The rows of a group lie close to one hidden flat surface of 12 dimensions, which may be shifted away from zero. Surfaces can cross.
Known rows, each followed by its group:
[ 20   5 -13   7 -16  11 -26  38   2 -14 -39  37  23 -30 -27  -2   7] | K907
[-21 -28  13  -6  12  -5   2  23  29 -14  -1  30  54 -13   5   0 -48] | K953
[ -2 -11  28  33 -20   3  -6 -23 -18  -4 -60 -11  29  -7 -15 -23 -11] | K176
[ -1  -7  29 -10  21  15  27  23  35   1 -14  -7  21 -22 -56  -8 -10] | K907
[  8 -16  31 -20  -7  -8  -9  28 -28  -1 -24 -21  23   0 -28  15  25] | K176
[ -1 -10  35  17 -40 -16 -35  11   5 -18  18   7  42  23  -4  10  20] | K176
[-40 -10  10 -38  16 -13  -7  19 -64  -5   6 -36   1  16  26 -12 -28] | K907
[ 29 -15  -5 -47  25 -11  38 -40  -4 -25   9   7   3 -11 -12   6 -10] | K196
[  0  -1 -30  -9  -5  11  -7 -45   5 -13 -29  39   8 -22  -6 -10  30] | K196
[  2  27  -1  16  26  22  25  27  22   2 -22   3 -29 -33 -10 -18   0] | K907
[-22  22 -34  -3   2 -23  17 -44 -39  42  -7  26  22  11   2  50  41] | K548
[  7 -23 -20  13  -7  35  -2 -29  57 -16 -31  -8  -7   0  -6 -25 -17] | K548
[-36  15 -26 -25 -20  -8  10 -31  -3 -19  23 -14 -23  -6  13  48 -21] | K548
[-18  -5   2 -43  40 -22 -17  27 -15   8 -19 -15  14 -28  -6 -17  -3] | K196
[ 12  23  -7  12  15  39   3  27  27  17 -12 -35 -13 -15   5   0 -10] | K115
[ 19  -7  20 -23   7  27  11 -11   2  13  11  20 -18  36  10 -19  14] | K825
[ 19 -44  -7  11 -41  20  -3 -61  14 -27   6  16  34  17  16   9   6] | K548
[ -8   9 -22  29 -24 -11 -11 -25  17 -19  -3   5 -10  41   7  -6   2] | K825
[-30 -12 -18 -11  14  10   9 -29  31 -12  48  -2 -27   0  23 -20  -2] | K953
[  7 -10  -2   5  -2  -2 -19 -14  17  16  -4   3   3  -3  23   8  25] | K196
[ 17 -10  13  16 -11  10  23 -11  13 -54  -7  25   1 -29   7 -20 -29] | K115
[-11  15 -23 -11  -8 -37 -10  -4 -14  -7  32 -10 -13  11  22  33 -11] | K115
[-16   0 -29 -22  -4  23  12  49   9  -1   0  31 -31  38   0  20   7] | K825
[-18  25 -15  21  12 -14   0 -15 -20  39  -9 -19 -24  -3 -14  -8  34] | K953
[ 11  15 -16  47 -12   2  17  -4 -29 -11 -18  16 -17  -5 -37 -32  -3] | K953
[ 36  -3 -27 -45  -1   7 -13   1  11 -51  -5   4   3  16  44  13 -34] | K825
[ 34 -25  24  25  -2  40   7  14 -21  43  -3  48  30  26   4 -20  35] | K548
[ 55 -14  11 -18 -41  29 -26 -24  22 -45  -4   7  20  20  19  13   8] | K196
[ 14   3  -2  -7   8   3 -20  55 -48  17 -25  -9  -6 -40   9   0  10] | K907
[-30   8   2  30  -6 -17  31  12  36 -41  -6   2   7  -6 -11  18 -25] | K825
[  7 -17  19  -4  -5  26  -5  52  -9  37  43  -9  16 -18 -15  19   8] | K953
[ 24  35  -1 -27 -26  39  -4 -24 -24 -16 -26   3 -17  21 -40 -12   5] | K196
[ 13  22  12  41   4  -5   2   5   9   4  15 -15 -11   0  24 -20 -49] | K176
[  2  -4   4   9  -7  22   2  15  16   5 -27   2  28 -30 -61   1  21] | K907
[-45  35  -7  10  -5 -26  -2   9 -29  11  23  50  44   5  -4  27  13] | K825
[-25  -3  24  24 -18 -35 -31 -14  12   8 -29  14  20 -15 -23 -11   4] | K115
[-43  32 -22  35 -16 -15  -6 -30 -27  12 -33  11  24   0  -4   6  -4] | K907
[ 60  30  35 -23   8  -7   8  -6 -46 -13  -8 -11  -2  -8 -14  -2  36] | K825
[-52   4   5 -19  -5  -9 -23   1 -13  43  12 -21 -46   2  19   8   9] | K907
[-37 -27 -10 -27  24 -26  -2 -11   5 -17  12  17  42  -1 -13 -24 -38] | K196
[-33   8  -9  36 -13  12   4 -47  20  33   1   7  -6   2   0  -4   0] | K196
[-16  23 -20 -16  23   7 -19   4  30  14 -32   2 -21  -1   6 -23 -13] | K115
[ -8  -9  -6 -10  -5  -3 -18 -15   2  -2  -3 -12  13 -25  17  13  10] | K196
[ 30 -21 -21 -10 -13   3 -17 -39   4  -2 -13  31   8   6   3   3  52] | K196
[ -4 -45  13 -21   4   9  -5 -18  20  -8  -2  23  31 -13 -21 -22  12] | K115
[ 33   5  11 -35  10 -17  -5  24 -14 -17 -22 -32 -19 -24  12  19 -16] | K115
[  3  -4  32 -18   8   1  14 -32  17  -8 -25  20 -19  34  -6 -28  10] | K176
[-48   1  -2   0  17   9 -14  38   4  53 -23   7  27 -12  -7   4  -5] | K115
[ 27 -24 -31  14  -4  22  -1   2 -22  30  -5   5  13   0 -10  13  47] | K548
[ 17   6   3  21 -24  -1  21   3 -31  -3  -7 -10  -1 -31  25  47 -45] | K953
[ 13 -36  -4  11  -2  12  -8   2  -8  -9  16 -24 -13 -26 -26 -37  20] | K548
[-32   5   1  -5  18  17  18  21   6 -15   2  -2  -2  -7 -12 -25 -14] | K907
[-12  10 -19  -5  -5  -8 -21 -55  41   1  -1 -21   0  35  37   9 -19] | K115
[  1  45 -23   5   0  18  18 -32  -1 -24  -4  -2 -27 -17  19  -4 -36] | K825
[ 12  20 -20  25 -15  28 -13 -20  33   0 -29  -8 -27   2   5 -13   1] | K176
[ 32  61  16  32  -1 -24 -16   6  -4  17 -77 -22  14   1 -29   3  -2] | K196
[ 26  14   3  12 -37  11  -5  -9 -35 -18 -14   0  -3 -13 -15   6   4] | K953
[-12   4  30  -8  18 -15  32  13  15 -26 -13  36 -11 -13  40  16  17] | K825
[ 24 -22   3  16  -8  -2   8 -19  14  22  16 -11  13 -15   2  34  21] | K196
[ 25  -9  42 -19  30 -14  32 -10 -13   0  -9  -1 -12  31  -5 -31 -25] | K176
[ 32  24 -15  -9  -3 -26  -3  27 -18 -24  44 -33 -32 -19  -2  29   8] | K115
[  4  14  14 -13  11  11  -2  17  35  -5 -16  17  24 -60  33  34  10] | K196
[ -4 -24  18  -1 -16  31 -19  16   5  17 -21   9  30 -27 -27  -6   9] | K953
[-32  24  29  -3 -15  11  15 -18  -5   8  -5   1   1 -29  33  36 -20] | K548
[ 21 -36  -8 -39 -15  16 -31  28  -1 -20 -32   8  10 -10  -4  -1 -17] | K115
[-28  15  -1  23  27  23  21  32  20  -1  -5  14  15   6 -27 -32  15] | K907
[ 19 -18   2  25   1  40  27 -25  16 -19  -4  -4 -28  -8  27 -36 -25] | K907
[  7   1  -5 -48  -3 -13 -26 -11 -18 -25   3  -2  -1  19 -17  -9  36] | K953
[ -4  12  14  16   1 -37   4  17 -14  -5  -6 -24   7 -16 -11  25  26] | K825
[ 16  -2 -28 -35  -5  18   9  49   8 -32  -9   5 -20  20  -5  28  -9] | K825
[  9 -23   0 -14   3   7  11 -11  24 -11  -4   3   6  46  -2 -11 -29] | K176
[  5   5  21 -18  32 -17  13  27   3 -19  16  17  15  -4  20  -7 -22] | K825
[  4  30  -7  -1  -8  -9   9   3 -36  23 -43  10 -18   4  23  35 -25] | K953
[ 38 -38 -17   6   6  28  14  -5   6   0 -52 -17 -11 -37  -4  -4   4] | K953
[ 21 -32 -30   4 -33  43   2   1  12 -19  29 -10 -18   7  20  19 -10] | K548
[-40  -1 -44  13   5  18 -24  12   5  38   9 -20 -17 -30  24  -1  -6] | K825
[ 11 -15  -2 -28 -12 -38 -19  27 -14 -23  30  12 -13  22   1  12 -24] | K115
[ 66  12  17   0   0  13 -11  27  -3  -1   5  -4 -20  38 -13 -29  -5] | K176
[-10  12  38  38   3 -22  14   4 -33   5   1 -20   2 -20  14 -15 -39] | K176
[ 34   1  -3 -12 -13 -10   3 -49 -12 -19 -10 -22 -13  -1  13  19  15] | K176
[ -4  28 -22  22 -20  20 -11  -5  10  -6 -24  -6 -42  10  13 -11 -10] | K548
[  8   6   4  -8  13   5  -5  42 -26  34 -48  11   7 -10 -28  -2   8] | K953
[-14 -10  -2 -10  13   6  -8 -39  24  13  -5  -2 -19  25  -9 -40  28] | K953
[  8  -4 -28  25 -11   8   6  13 -25  20  40 -13 -52  28  -8 -12 -10] | K196
[ 17 -27  -5  -3 -41 -10 -21 -36 -28 -38  19  -6  25   0   0  14  22] | K548
[ 16   0  38  -8  -2 -34   4   2 -25 -23 -53   7  32 -11   9  16 -21] | K115
[  4  -4 -36 -18  20  -1 -21   2  17  14   8  -4   0  17  15   0  39] | K953
[-31   7   5  34 -12   7 -11 -34  17  31  -4  48   3   8 -15 -33  30] | K176
[-34  31 -17 -33 -16  -6 -28   6 -52 -20 -28   6 -17  40 -13 -20   3] | K907
[ -1  -3   7  30 -10  -5 -21 -20  13  -1  -9  33  47 -39  -9 -17   5] | K176
[ 43  -4  17   0  21 -21   3  -5  18 -36 -23  10  30  25  29 -21 -31] | K548
[-34 -13   2  24  -3   3   5 -27   6  14  -5  50  48  -5  -1  -9   3] | K548
[ 10  -7  -2  -1   6   0   0  35  23 -37  22  20  21 -17 -10 -10 -24] | K115
[-51 -20 -19   2   4   4  20  23 -10  18  31  14   4  -8 -10  12 -14] | K176
[-19   7  46 -27 -49  23 -10  -7 -23  -4  11   8   6   2  -1  33   4] | K548
[ -7  14  -7  36  25   1   8  25 -24  -8 -14 -10  36 -11  24 -12  24] | K907
[  5  19  17 -24  25  24  26  28  -8   6 -30  22 -39 -35  21   2  35] | K825
[ -8   0  17  12 -19   7 -24 -51  18  25 -26 -25 -16  26   6  -9  42] | K907

New rows. What belongs after each?
[ 28  23 -34  19  15 -14 -14  19  -9  15  32  20  24 -30   2   2 -18] | K176
[ 11  11   1   7   0  32 -12   0  22  24 -34  10 -23   5 -28 -31  30] | K176
[-10 -13 -19 -12 -12   5   5 -29  16 -32 -41  15  15  21  -1   0 -15] | K176
[ -1 -22  50   0 -13 -18  18   2  -5 -48  38   5   5 -13  22   3 -22] | K176
[  9 -13 -19  14 -14  16  26 -23   6 -25  48 -40 -14  -7  16  35  41] | K907
[ 30   2  38 -19  11 -23   4   0  24 -58  11  25  15 -40  19  -6 -11] | K176
[ 15 -37   9 -42  19  -5  22 -19  -1 -16 -58 -24  27  15 -15   6 -24] | K176
[-11  18  13 -19  20  -8 -15   8  26 -16  30  27   9  37  -8 -42  -1] | K953
[ -1 -21  31  16  29 -42  12  -6   0  10  27 -26  30  -9  40   2 -21] | K548
[-15  33  25 -21  36 -16 -10  28  50  11 -35   5   1 -16  -8  -3  13] | K176
[-32  34 -20   7   0   6  -5  38  25 -16 -25 -11 -16 -27  12  18 -17] | K176
[  3  -4  55  38 -25 -15 -28 -11   6  24  33 -12  22  12  -1  -5  23] | K176
[ 39 -34 -34  13  16  20  -2  56   5  27   3 -10  24   7   6  17  12] | K548
[-26  -1  20 -41   5 -30  24 -14 -11 -35 -12 -10 -13 -37  16  40  20] | K176
[-12 -12  23  -8   0 -25 -15   2   9 -10   5 -23  27  -2  -2   4 -13] | K548
[  3  -9   7  14   0  14  -1  25  -5 -11  11 -16 -18 -33   7 -19 -10] | K548
[-31  10  33 -13   3 -13  -1   9   1  22  -2  -7 -15 -19 -10  17  51] | K176
[ 20  18  19  11  17  -5 -12  53  -6  28  10 -15   3   2 -14 -10 -12] | K176
[ 45   9  18   1  -4 -16   5  -6 -44   1  -3 -14 -14  41  -3 -13 -12] | K176
[ -9   9 -20  -3  27 -13  18 -24   4  38  -7  19  -1  44  -8  -2   8] | K548
[ 20 -13  25  38 -31  28 -12   8  -2 -13  -6  11   5  13 -14 -39 -12] | K176
[  0   0 -17 -33 -15 -22 -17 -14  -8  -4  -1 -31  17  20  -8  50  10] | K548
[-16  26  25   8  13 -41 -16   5 -10   6   1 -48 -29   1  10 -18 -12] | K548
[ -8  37  -1 -12  35 -35  16 -43   5 -26 -10  28   2 -15  -4 -28  17] | K115
[ -6  -3   4 -48 -10  14  -8   2 -14   4 -27  31 -12  21  15  11 -23] | K953
[ -2  -1 -17 -11  22 -43  -5   5 -23   7   9 -10   6  14 -23  -7  17] | K548
[ -8   9 -47  12 -16  21   3  18  -4 -24   0  50  13  -4  17  17 -16] | K548
[-17   3 -15  33  -3   8  28 -12 -45  11  -6  -4 -23 -10   3 -14 -32] | K176
[ 27  -1  30  21  24  -3  14 -10 -20  -5 -12  18 -12  -9   1 -63  10] | K548
[ 11  -5 -35  13  26  -3   9  42 -21  15   7  16   7 -11  -2  -4   9] | K548
[ 18  -5  -4 -13   1   8   8  45 -39  -6 -28 -33  -5  -5 -18  10 -13] | K176
[-25 -16 -28  -2  34  -7  29 -14  21  19  19  11  -4   6 -14 -14 -12] | K548
[ 16   7  30 -14  28  -6  -9  36  31  20 -17  20 -27  16  15 -29 -17] | K907
[  0  26 -14  55  19 -28   9 -33  44 -16  14  -6  16   0  36 -11 -28] | K953
[-15  19 -17  -1  21 -11  23  -1  -6 -14 -18  49  25 -20   7  -1 -19] | K548
[ 34 -17 -10  17  19 -62 -14  14 -13   2 -13 -20  23  22 -15  -7 -17] | K196
[ 29  23  -6  -8  14 -12   4   0  -1   8  22 -25 -29   8  17  15  -6] | K176
[-12 -37  27  12 -24  -1 -10 -28   6  19  29 -31  30   6  21  29   5] | K548
[ 54  23  12  -4 -12  -5 -25  -1  -2 -24   0  18  -2 -36  -3  -4  43] | K176
[  1  36 -10 -29  -6 -18  -9 -14  -9   5 -34  -2   2  34  -6  34   7] | K548
[  5  32 -16  -4 -10  12   4  29  11 -12  -4  12 -19  35  44  28 -42] | K548
[ 27  13  29   4  -4   3 -17 -45   7  -3 -49   3   9   6  11 -23  31] | K825
[  7 -29  16 -20   4 -23  17 -29   1 -16   2 -32  19  35  17  22 -35] | K176
[ -3  19  56  31  -5 -34 -21   1   2  27  44 -15  10 -14  13   7  20] | K176
[  9 -36   3 -27  12  22  15   4  18  -1   4 -19   0 -40 -13  10   5] | K176
[ 32  29  13  28   8 -21  14 -19 -19 -17   5  -5 -15 -18  29 -19 -43] | K176
[ 21 -21  24   4 -16   3  -6 -19  25 -16  -2 -32  12  26  11   3 -21] | K176
[ 17  13  -5  19  29 -41  -7   0  -9  39  16   6  51  29  -1  -8 -46] | K176
[-10  -8  -6  11   7  29   9  29  -3   7   4  -2  -8 -23  -4 -16  10] | K907
[ 15   9  25 -28  31  -7   5  13 -11  24 -21 -19   4  -2 -14  -2  19] | K115
[ 15 -39   7 -35  25   7   7  32  -1  31  29 -20   2   3   1  17   8] | K953
[ 23 -29 -19  36 -25 -27 -34  11 -25 -25  25  -7  44   0  27   9  12] | K548
[-13   9  22  46 -16 -23 -27 -18   8  18  26  16  38 -32   5  -2  15] | K176
[ 40   1  22 -21   7 -30  23 -49 -45 -22  10  34 -13  -1   4 -16  18] | K176
[ 30 -36  31 -13 -10 -10   4  -8 -31   0  18 -21  19  13 -13   9   8] | K176
[ -8  11   4  37   1  -1  35  15  18 -30  48  20  21  11  25   7 -52] | K115
[  4  16  -8 -11  -3  10  17  -2  14  -3  -3  11  -1  29  41  39 -33] | K548
[ 38  -9  28   9  -1   7  31   4  -1 -18  20 -41 -29   0 -30  -8  10] | K825
[-33 -26   5  -8  14  -3  15   1  16  30  -9 -54  15   7  -2  28 -27] | K176
[-19  21  13  -6 -53  10 -31 -20  -6 -16   0  -5 -22  35  -2   9  -2] | K548
[ 30  23  26  12   7 -27  30 -31  -9 -36   9  -1  -3  -6  -1  -3  10] | K115
[  2  27  -3  20   4 -14 -21   4  -8  15 -34  32  25  11 -22 -22   5] | K176
[ -2   3  27  29  -1  16  -2 -11  -1  34 -37 -30  -9 -16 -16 -22   9] | K176
[  6  -5 -42  25  -1 -20 -16 -11  -3  -2  -4 -19  28 -24   1  21  34] | K953
[-19 -23  17  18  14  -2 -33  35 -16  26 -16   6  34  -5  38 -26   0] | K907
[  3 -33 -17   2 -13  11  21  -9 -31 -17  14  13   3   8  -8  -4 -20] | K176
[ -1 -35 -32   4  16 -13  13 -16  -8  21  24 -16  51 -31   2  26 -42] | K176
[ 35 -17  27 -37  29  -8  19   5  -3 -15  -5  28  11 -10 -18 -22   0] | K176
[ -3  -9 -24  17 -25   1 -29   8  -7   4  16   3 -23 -30  53  23  17] | K907
[-31  45 -18  20  14 -21  19 -19 -27   4  -9  31 -13 -15  23  -2  -6] | K548
[  8  12 -21  45 -15  15 -12  24 -39  12  -7  43   7  -1  14 -16  28] | K548
[ -2  11  -4  20  17 -14 -10  -8  24  12  -9   6  37 -42   2  -1 -18] | K176
[  6 -13  -4  19   1   2   1  29 -20   5  14  -5  57   2 -25  19  43] | K907
[ -5   0  24 -25  23  10  -1  41   4  57  30  11  -2   4   3  17  34] | K196
[ -8 -25 -20  -1   8 -12  -5  12   9  38  26 -15  20  43  -3  24   6] | K548
[-23 -11 -10 -12   9 -20  -2 -20  43  15  61  22  15  10  16  24   4] | K176
[ -1  22 -10   5  10  27  25 -18 -23  14 -24 -14  49   3  24  38  15] | K115
[-31  -9  11  -2  10  -1  -7  -9  19  28 -16   4  -3  -1   2 -14 -14] | K115
[-31 -15 -26   1 -38  32  -4   0  13 -23   9  25   4 -22 -42   4  -9] | K907
[ 15 -17  55  13  26  -7  13 -30   2  42  -2   5  13   1 -18 -45  -4] | K176
[-29 -41   6 -16   6  12  27 -25  38  16  29 -18  24 -12   7  32 -25] | K548
[  2   8  21  11 -17 -26 -18   1  -7  -8   7  16  26  41  -1  -1   0] | K176
[ 19   8 -22 -17  27  -2  -6  54 -15  40  16  -2   4   5 -27   8   7] | K176
[ 11 -15  -8   7  11 -15  16 -44   2  -1  10 -37 -20   4   4  -5  12] | K953
[ -9 -11  26 -28  33   3   9  22  15 -32   8 -13  -3  26  30 -36 -25] | K907
[  7   9 -10  35  -9  24  13  33 -11  25  -2  23  -5 -11   4   9 -27] | K953
[  4  -4  -5 -18 -18  62  15  11  -2  -5  18  39  23   3 -44  -1  -5] | K825
[-16  34  -6  30 -13 -15  -7 -28 -15  19  -2 -16  -2  18 -19   3  17] | K825
[ -4  30  -6 -29  -1 -44   4   9   7 -24  12  15   4  23 -13  37 -22] | K907
